The rows are grouped in 4 ways, from coarse to fine. Each group lies inside one group of the grouping before and may be the whole of it. The rows also spread widely along 17 directions, which tell nothing about the answers.
Known rows, each followed by its group in each grouping:
[ 15  -7 -14 -22   9 -12   5 -44  -2  17  17 -37  -1 -19  -6  -3   7   0
 -22  -1   8   4 -11  29 -22 -10  32   6  -7  24  11 -19  -4   1] -> sen z_680 givaf z_171
[  0  10  11 -15  14  -5 -17 -26 -10 -11   7  20 -14 -28 -11   9  20 -17
  28 -19 -15 -21  30   6 -11  13  22   1  15  17   4   2  -1   3] -> sen z_996 Zap z_525
[ -9  15  28 -21 -12   1 -28 -16   4  -6 -27  15  19  -7  32  23  -2  17
   7   8  -5  -6  -6 -10 -21 -24 -23 -10  10  20  10 -16   0  10] -> gos z_899 Deva z_998
[ -9  10  28   8 -23   3 -15   2  11  18 -11   7   3  15  -7  11  -8 -24
 -15 -30  13 -15 -14  -9  10 -19   3  -8  21 -21  -3  16 -12   6] -> sen z_996 bemod z_941
[ 28  11  14  -1  -7   5 -16   2 -21   1 -10   0  -1   3   7 -15  13  12
   2 -19 -10  12   2  16  -1  -3 -16  -4  -9  -2  -9  -6   4  24] -> gos z_658 Gabo z_498
[ 16  -7  30   9  -4  -6  -6   1 -33 -18 -19 -16 -13 -10 -18  -1  -5  22
 -16  -9 -12  41  -6 -10 -35   2   6   0 -24 -35 -25 -22  -7 -16] -> sen z_239 zabu z_843
[ -4  13  14 -15  -7   8 -21 -42   6  13   0 -34 -10 -12  -3   9   8  20
 -20   2 -14  10   1  19 -22  -9  28  -1  -7  -4   9 -26 -18   6] -> sen z_239 divat z_120
[-13  24  28 -11 -20  16 -20 -12 -23 -12 -21   5  -4  -7 -10  12  -8  -8
  18  -5 -17  13   6 -16  -1  -9   6   0 -17  -1 -12 -17   8   3] -> lofer z_901 zoko z_980
[ 29  29   0 -29  -4 -12 -42  11  -5 -13  -4 -12   3  10  10  18  -8   4
  33  -6  -9   0   8   0 -38   1 -16  -8  -7  -7  18 -10  -5 -16] -> lofer z_901 zoko z_661
[ -4   2  17  -5  -7  36   9  13  -8  -7  -7  -2  -9  17  12   2   0   0
  26 -10 -10   9  -5   3  16   1 -28 -10  -8 -18 -29  -4  20   9] -> gos z_899 gak z_627
[ 20  -6   0   8   0  11 -14  -1 -14 -14 -14 -22 -10   2   2  -6   3 -20
   0  -7  -4  -3 -10   7 -10 -14   7  25 -19  18 -34  -3  -2  -8] -> sen z_239 divat z_43
[  4 -14   7   0  14  -3 -16 -34 -24 -25   1   5 -25 -24  -9  16  10   2
  10   8 -24  -7  11   5 -29   3  31  15  -3  35  -1 -22   7   1] -> gos z_966 befub z_518
[ -4 -25  11  -2   4   7  -9 -15  -7   8 -41 -10 -14 -39 -28 -33  25  18
  -1 -17  -9  15  -5 -11 -31  -8  -7   6   7   9 -27 -20  -9   3] -> gos z_966 befub z_479
[-24 -28  10  15   7  39  22  16  18 -12 -10 -15  -9  -5  16 -16  -7   8
  16   4   3   2  -2  -2  -3   9  -7   3   0 -16 -22  -2   0 -26] -> lofer z_18 vuk z_751
[ 21 -25  14  29   0 -12  -5  -8  -3  -2  -4  14  -9 -14   2 -15  10  16
 -14   1  11  -9   1  14 -19  -3  33   3   4  27  30   2   4  13] -> gos z_899 Deva z_764
[  4  17   8 -31 -10  -7 -16 -22  15  20  -9 -32  -3 -21  10 -27   9  -1
   8  -3   4  17  19  13 -13  -4  18 -11 -15   0  26 -24 -26 -13] -> gos z_658 Nelut z_718
[ 24  16  20  14 -12  -1 -20  15  17  -6   0   8   1  22  38  -1  -8 -14
   4  -5   7 -14   6  14   3  -3   7  -3  -9   5  24  14  -7  -5] -> gos z_899 gak z_33
[  2 -23 -11  12   5 -10  -8  -2 -13 -15   5 -34 -13  -2  10  11 -10 -18
 -12  11  -1  15  -3  10 -20 -23  23  20  -9  19 -11 -21 -13 -24] -> gos z_966 pamal z_637
[  8 -12 -20  -2  19   9  34 -19  -9  -5  25  -3   8 -14   4   5  10  16
   4   1   7   7 -12  26  -2   2   1   2  -1  24  -6   3  32  14] -> sen z_996 Zap z_510
[  5   2  23 -20  -4  -5 -26 -29 -44 -30 -19  -9 -19  -1  -4  28 -11 -22
  -6   2 -25   0  -2 -13 -23 -15  12   5 -11   6 -31 -33  -7  -3] -> sen z_680 givaf z_939
[ 32  -6  23  19 -12 -16 -10  -6   3  -4 -10  -3 -19  28  15   3   0  -2
 -18  -4   4   8 -20   7 -20 -21  12   6  -5  -3   7  -2  -4   9] -> sen z_239 zabu z_228
[-17  28   5  17  -4  17 -11 -12  -4 -13   5  10  -3   4 -23  39   8  11
 -11  -6 -26  16  10  -5   2   1   4  -5   2 -20  -8  12   2  14] -> sen z_239 divat z_43
[  7 -14  35  24   5   0 -16  23  11 -23 -13 -10 -17  -1  27  -3  -7  13
  12   4  -2  16   4   5 -38   2  14  23 -12  -9  -2 -11 -16 -39] -> sen z_996 bemod z_941
[ 20 -10  29   2  -8  -9  -8  14 -23   0   1   7 -16  -3  14 -22   1 -14
  29 -18  12   0  21  14   6   2  15 -10  -4  -2  12  -9   5   2] -> gos z_899 Deva z_764
[  1 -12 -10   4  -6  -9  10  14  -9  -7   0 -12   9  12  25   5  -8   1
  -7   5  20  15   2   4   5 -24 -18 -25  12 -20   1  -6  -3  -2] -> sen z_239 zabu z_228
[-16  -1  -6   3  10   0  -1 -13  15 -10 -19  -4   6 -28   6  -2  10   5
 -10   5 -10  21   9 -11 -18  -6 -12  -3   4   2 -12  -5 -21 -17] -> gos z_966 befub z_518
[ 15  -6 -19  11   4 -12 -10 -16 -23 -15   4   1 -18 -17 -34   1   7 -11
   5   4  -4   0  13  -1 -19   0  43   8  -8  27  17  -3   8   1] -> lofer z_901 zoko z_661
[  7  -4 -11  -3   8   9  36  -3 -13 -14   6 -21   3  -5   7  -4  -5  -4
   0   6   6  35  -8   4   3  -1  -7  -7 -24 -17 -28  -4  10 -17] -> sen z_239 divat z_120
[ 15  15 -10 -18  -3  -6   4 -18 -12  19   7  12  23 -27  -3 -16  14 -12
   6 -21  17  -7  11  15  17  -3   2 -20   2  25  14  10  12  23] -> gos z_899 Deva z_998
[-10  28  10   3 -22  16  -9 -13  -4  -7 -11  12  12  10 -17  32 -10  -6
 -11  -6  -3  -2 -19 -18   2 -16   3  -3  -6  -1  -6  11  12  12] -> sen z_996 bemod z_941
[ 12  -6 -13 -21   9  37  18  -2  -5 -18  12 -36   0   4   7   4 -11  24
   8   5  -5 -12 -11  15 -14  30 -15 -20 -18 -22 -13  -6  11 -17] -> gos z_899 Deva z_998
[ 32   4  21  15  -9  -7 -14  21 -17  -3  -2  25  -8   5  -3  -9   7   1
  26 -20   5   4   9   6  -2   1   8  -4  -9   6  18   8  19  14] -> gos z_899 gak z_627
[  5   6 -19  -1   6   9  22 -32  -2   2  15   2   1 -26 -28 -12  16  -2
  -9  -9   6  -6   6  12   5  14  32  -8  -6  14   8  15  11  11] -> sen z_996 Zap z_525
[ 35  10  11   4   5  -3 -12   0   7 -40  -1  15  -1  18  17  30 -18  -3
  -3   7 -11 -27 -13 -10 -32  18   0  -6 -14   0  11  17   2 -21] -> gos z_899 gak z_627
[-17  12  13 -10  -4   1   1   2  30  23  10  -8 -11   2 -20  13   6  -4
  41 -18   9  21   0  -7 -12  -7  13   1   7 -21  20   4   6 -14] -> sen z_239 divat z_120
[ 19   0  17 -14  -5   3   0 -12  -8  -4   7 -31  -2   6  26   0  -7  30
 -12   6   1  17  -9  28 -21  -1   6 -10 -15 -16   5 -26  -4  -3] -> sen z_996 Zap z_525
[  9   9  -6 -19  -9   9 -11 -14 -35  -1 -12   3  -3 -21  -3 -20  19  -4
  24  -8  -5   6  22  11  14  -9  -4 -14  -9  25  -8 -20  14  28] -> gos z_966 befub z_479
[-21   9 -19 -10   3  17 -19 -10   1  -6   4 -35 -10  -6 -13  22  -1 -16
   7   3 -21   3  17   1  -9  -3  10   1  -2  -1 -10 -12 -17 -19] -> gos z_899 gak z_33
[ 42 -19  -7  -4  24  -9 -20  -2 -23 -37   1 -16   1 -20  29  -1   2  17
   2  10  -4 -20   8  25 -42   9   1   9  -9  26  -7 -12  -5 -20] -> sen z_239 divat z_43
[ 21  -7   3  28  -2  -3   7 -10  11   3  -4   4 -18  16 -16  -8  10  -7
 -42 -18  -6  -7  -8   3   1   8   7 -12  11 -21   2  23 -16  15] -> gos z_658 Nelut z_718
[  2 -17  29 -26   4 -24  -8 -30  12  17 -33  -8 -13 -17  14 -10  17  -8
   9  -4  -2  24 -19 -10 -36 -31 -10  10  10  21  -8 -29 -12   0] -> gos z_899 Deva z_764
[-10   9  23  25   9   8 -20  11  32  -3  -8  19   3  -9  14  11  16  33
   5 -10 -16  10  15   4 -24   9 -14   3  17  -8  14  14 -13  -3] -> gos z_899 Deva z_998
[ -6   4   8  10  -3   0  -7  -5  10  16   4  10  -5  17 -19  33  11  -3
   2 -27  -2   2 -18  -2  -6 -21 -10   4  29  -7  -4  15  11  22] -> sen z_239 zabu z_228
[ 17   3   0  -9  -5   1   8   3  -3 -12   1 -11   3  13 -10  19 -12  18
   6   4   8  12 -24 -11 -26  -3  -7 -14 -11 -23   5  -1  15 -10] -> sen z_239 divat z_120

New rows. What belongs after each?
[  0 -13  25  12   1  -1 -14   7  -7  -8  -7  21 -22  12   6  12  12 -12
  25 -17  -5 -10   2   3  -5 -16  -2  11  26   9 -10   1   9  16] -> sen z_996 Zap z_525
[ 34   3  -9   0  -6  10 -16  35 -20 -36 -11 -22  13  14  25  -2 -23  -3
   3   2  10 -13  -4   2 -17   3 -19  -6 -22 -13 -19   2  -6 -30] -> sen z_996 bemod z_941
[  3  11 -10  -7   4  11   2  -7   3 -15  10  -1  14 -22  29 -14   0  -7
  18   9   9 -12  25  15  10   9  15  -8 -14  23  19   2   1 -13] -> gos z_658 Gabo z_498
[ 25 -12 -13 -14  -8  -5  -5  -1   3  15 -15 -22 -15  11 -19 -21  12  -1
   8 -12   9   0 -15  -1 -17 -12  -6  -8   3   0   8  -6   1  10] -> gos z_658 Nelut z_718
[ 22   2  -7  -5   5  -8  12  20   6  -6   1 -12  13   8   4   2 -13   9
   1 -10  10  21 -17  -5 -24   6 -28 -15  -4 -34  -2   9   0 -23] -> lofer z_901 zoko z_661
[ 18   1  -4 -12  -4   2 -10   2  10  17 -18 -26   5  16 -21   6   0  -9
  -9 -25  -2   8 -46 -12 -27 -21 -29  13   0  -8 -27   5  -4  -3] -> gos z_658 Gabo z_498
[ 28   3   4  20   0 -11 -29   3   6  -1   5  15  -2  14 -16  21   8  12
  -8 -20   0 -24 -10   9 -30  -4  10   9  17  13  24  20   6  17] -> sen z_680 givaf z_171
[ 10 -19  -2  31  21 -13  37   1   7 -11  28  13 -18   8 -24  24   2  -9
   1  -9   5  18 -15  -5 -14   9  19   7   5 -17   0  26  18 -13] -> sen z_239 divat z_120
[ 21 -24   5  -8  -2   3   7  -6  -3   1   0 -19 -16   4   0  -8   2  24
  16   6   9   4 -23  12 -28  -6  11   5  -9  16  17 -20  22   3] -> gos z_658 Nelut z_718
[ -6   1 -12 -15   5  -1  13 -20 -11   3   5 -15   5  -7  -2  10   4 -10
  -9  -3   1  17  -4   6   1 -16  -6  -7   2   1 -17 -10   2   5] -> sen z_680 givaf z_171
[  8   0  23 -19   8 -10  -4 -11   3   4 -16  -9 -15 -11   8 -15  19  11
  12 -15 -10  29   9   4 -26   0 -14  -6   3 -20  -9 -20 -13  -3] -> sen z_680 givaf z_171
[ 14   9 -13  19   6 -14  -5   6 -20 -21  18 -15  15   6  12  30 -18 -26
 -31  -2   0  12  -2  13  -4 -14  11  11 -11   1 -18   9 -14 -20] -> sen z_996 Zap z_525
[ 17  35 -19   2   4   5  23 -26   1 -15  12  -5   0   4  -5   3   3 -30
 -21  -2 -11  20   6   4  15  15  13  -8 -31 -13 -14  21  -6  -5] -> sen z_996 bemod z_941
[ 12 -12   3  23 -12  16 -13  21   4 -23 -23  20   6   3  12  -5   0  36
   9  11  11 -21  -7  -6 -18  -6 -11  -9   4  19  20   5  18  11] -> gos z_966 befub z_479
[-22 -23   6  -9   3   8 -21  -8   6   0 -20 -32 -21 -20 -19  -3   7  16
   5   0  -6  -1   8  -7 -41  -7  15   4  14  -7  -2 -28 -22 -21] -> sen z_680 givaf z_171
[  4  -2   9 -20  -4 -12  -1   5   8  11  11 -36   4   6  -2  17 -24  -8
   3 -11  14  11 -20  -1 -26  -6   4  -5  -5 -25  10 -10 -11 -37] -> gos z_658 Nelut z_718
[-14 -10 -30  -4  21  -5  -1 -16   0   6  -3 -18   1 -45 -43  -3  21   5
  -7 -12 -12  15  15  -6 -26   5   4   1  14   3  -8  -1 -19 -16] -> gos z_658 Nelut z_718
[ -3 -17 -25   9  18   0  15 -26  -1 -10  29 -17 -26  -6 -14  17   6  -3
 -10  10 -12   2  13  17  -8  11  30  -7   6   3   9  -6  -3  -3] -> gos z_966 befub z_479
[ 19   7  -5  -9  -5  18 -36 -19   4 -19   5 -32 -11   8   8  17  -9  23
 -13  16 -16 -36   5  20 -33  15  26 -11 -11   6  28 -14 -13  -8] -> gos z_899 gak z_33
[ 33 -10  15   3   1 -13   2   0  25  -5 -12   3   2   8   7 -10 -10  -3
 -16 -12  22 -26 -26  -8 -33   7   6  -7   4  -9  16  19  -9 -19] -> sen z_680 givaf z_939
[-10  17 -17   6 -15  30 -11  -3  25   3   1  -3   9  12  25  -1   5   8
   6   9   8 -23  10  20  18 -11   1 -10  10  20  26   8   6  21] -> lofer z_901 zoko z_661
[ -5  16 -19 -30 -11  14 -24  -6   0   1 -21  -9   2 -14   0 -18  19   1
  40   2   5 -10  25   0  -3 -16  -3 -10   0  27  14 -15   4  13] -> sen z_680 givaf z_171
[  2   4  -8 -27  -2  27  -6 -27  16  -3 -18 -28   0   5   5   5   2  -4
  -2  -3  -4 -23 -25  -3 -17  -8 -17  -3   0   3 -22  -3  -3  -2] -> sen z_239 zabu z_228
[ 24   4   0  12   2  -6 -24   0 -13   3   6 -20 -19  11  20  -3  23  25
  -2  -1 -16  33  17  42 -13 -16   2   9  -2   5   3 -22  -8  25] -> sen z_996 bemod z_941
[ 15   2  18  26 -13  17 -25  18 -23  -8  -2 -12 -27  36  12  11   6   5
   7  -9 -18  20   0  25   2 -20   0  19  -8  -4 -20 -13   7  24] -> sen z_996 bemod z_941
[ 14 -28   5   3  -6 -14  18 -10 -21   0   1   8  -5  -9  19 -21  -1 -19
   2   1  27  -6  -2  12  14 -19  17 -13   3  27   8 -13  15  13] -> gos z_966 befub z_479
[ 14  22  23  -2  -5  -6 -34   5 -34 -11   7 -10  28 -17  20  19 -18   2
 -20 -19  -2   3   9  24 -10  -7   4   4 -11  -2 -12  -8 -15 -11] -> sen z_996 Zap z_525
[ 22  10  -7  -4   7  -6   0 -14 -18 -19   8  15  12 -14   5   5   3  -2
  -3  -3  -3 -10   8   5  -3   9   2 -12  -6  15   7   8   8   6] -> gos z_658 Gabo z_498
[  4  22  33 -20 -16   5 -37  -9 -10   7 -14  -8  27 -17   4  17 -11  28
 -15 -22  -5   1 -17   3 -29  -9 -13  -6  -3  -6   0 -14  -6  -1] -> gos z_966 pamal z_637
[  2 -26 -15  -6  -1   7  -9  18 -12 -20 -18  -4   0   4  14   2  -2  -1
  40  16  19 -12  -9  -7 -19 -33 -10  13   6  41  -3 -15  25  -3] -> sen z_680 givaf z_939
[ 22 -31  11  27  -1 -10 -12  25 -20 -22 -12   3 -15   8   7 -10 -12 -11
  -5  -7   7 -15   6  -3 -13  -3   6  -6   9 -10  -4   0 -11 -11] -> lofer z_18 vuk z_751
[  0  12  -1 -20   4 -11  12 -25   1   9  11 -36  -9 -13 -23   5   0   0
  -9  -4  -5  45   0   3 -25   2  24  -3 -23 -25   3 -18 -12 -22] -> sen z_680 givaf z_171
[ 28   6  -6  -2  -1  -2 -20  18 -12  -1  16   0  20  -4  35  -9   0  11
  10 -11  15 -22  22  37   7   1  -8 -16   6  15  27   3   2   9] -> gos z_658 Nelut z_718
[ 19   5  -1  23   4  10 -26  18  -4  -9  -5 -14  -9   7 -12   7  10  13
   2 -20 -15  12   2   9 -25  -1  -6  18  -5 -10 -16   8  -5  -4] -> sen z_239 zabu z_228
[ 25  10  12   0   3 -18 -11 -15 -10 -16  11 -12  -9  14  19  26  -7  -3
 -20  -3 -12  12   1  13 -21  -2   6  -8  -6 -20   0  -7 -15  -7] -> sen z_239 zabu z_228
[ 12 -18   0   0   6   2  -5  15 -11 -18 -14 -21  -9   7  20  -2   0   8
  11   8  -7  23  -8   1 -23 -15 -22   9  -7   0 -21 -21  -2 -12] -> gos z_658 Gabo z_498
[  4 -34  -5 -12   3 -12  23   3  -2  10   8 -13  -8   4   9  -1   1  13
  16   8  20  17 -14   7 -12 -19  -7 -20  14  -2  16 -19  17   4] -> gos z_899 gak z_627
[ 25  -5  13  38 -11 -21  11  22 -22 -11 -17  22 -14  25  -1 -10   7 -16
 -12 -11   6  40  -2  -8   9 -24  -5   0  -8 -13 -14   8   6  19] -> sen z_680 givaf z_171
[-18  13  32 -15 -16  34 -10  -9  24  12 -12   4  -3   4  12   2   5  18
  20 -10  -5 -14  -2   2   4   3 -10 -18   8 -10  10  -3   8  14] -> gos z_899 gak z_627
[ 12 -15  -3 -14  17 -11   7 -29   5  -9 -11 -16   7 -38 -12  -6  -6 -22
 -19  -6   4 -17 -14 -13 -35  12  16   3  -7  12 -11   5 -19 -37] -> gos z_899 Deva z_764
[ -9  -4  -7  -4   6  -5  19  -7  20  14 -16   7 -11 -12 -10 -23  27 -24
  24 -13   9  21   3 -12   3 -15  -6   2  12   6  -9   9   0   2] -> sen z_996 bemod z_941
[-23  29   3  -1   5  25  -5 -10 -14 -29  -3  22  29 -29   7  28   0  12
   8   3 -14   4  16  -5   1   3 -10   1  -8  17 -14   5  16   0] -> sen z_680 givaf z_171
[ -3  -9   6  10  14  14  15  -2 -10 -31   1  11  -1 -14  18   5   4  11
   5   6  -6   1  14   3  -1  11  -9 -11   3 -10 -17   2   6  -6] -> sen z_239 divat z_120
[-23 -22  -2  15  -1  27  15  18  17  -4 -13 -10   6 -15   1 -19   0  17
   4  -1  21  -4   3  -4  -4   0  -2  -6   9 -10  -3   4   0 -17] -> sen z_680 givaf z_171
[  5   2  -7  -4 -10  -6 -15  11   0   1   4 -33 -10  11 -14   6 -11 -26
   9  -9  12   1   4  -3  -9 -11  19  -4  -6 -21   3  -2 -16 -26] -> sen z_239 divat z_43
[  3  -8  29  -2   2   2 -15 -10  -5 -26 -27   2   2 -18  13   7 -11 -19
   7  -5   1 -14 -13 -19 -31 -10   6  21 -10  18 -24  -5  -4 -31] -> sen z_239 zabu z_228
[-24  -2   2 -12   4  29  11  -6  13 -12  -9   0   1 -17 -19  15  -2  10
  25   2  -7  -2 -10 -22 -18  10  -6  -7  -2  -4  -6   1  15 -18] -> gos z_899 gak z_627
[ -5  17  -7 -12   9  27  -1  -9   2  -9   5 -11  17 -36  12 -12   1  -9
  25  -6  -1  -1  17  15   4  14   8  10 -25  26 -10   1   4 -24] -> gos z_966 befub z_518
[ 20 -34  -6  16   4   8  24  14   5 -29 -23 -11 -16   2  -4 -27  -9 -12
  -9   8  10  -9 -14 -21 -17  14   3 -12 -16 -16 -15  10  -7 -33] -> gos z_899 gak z_627
[ -9  -2  -4  -4   6  28  -9  -2 -11 -19  -3   3   5 -24   3   5   4  -6
  37   2  -3 -17   9   3  -5   1   7  17 -10  43  -9  -2  22  -8] -> gos z_899 Deva z_998
[  4  18 -27  -6   8  12   7  -2  11 -18   4   1  15 -13 -18  10  -5 -27
  13 -10   1 -11  -5 -17  -8  13  -1   3 -15  11  -9  28   6 -28] -> gos z_966 pamal z_637
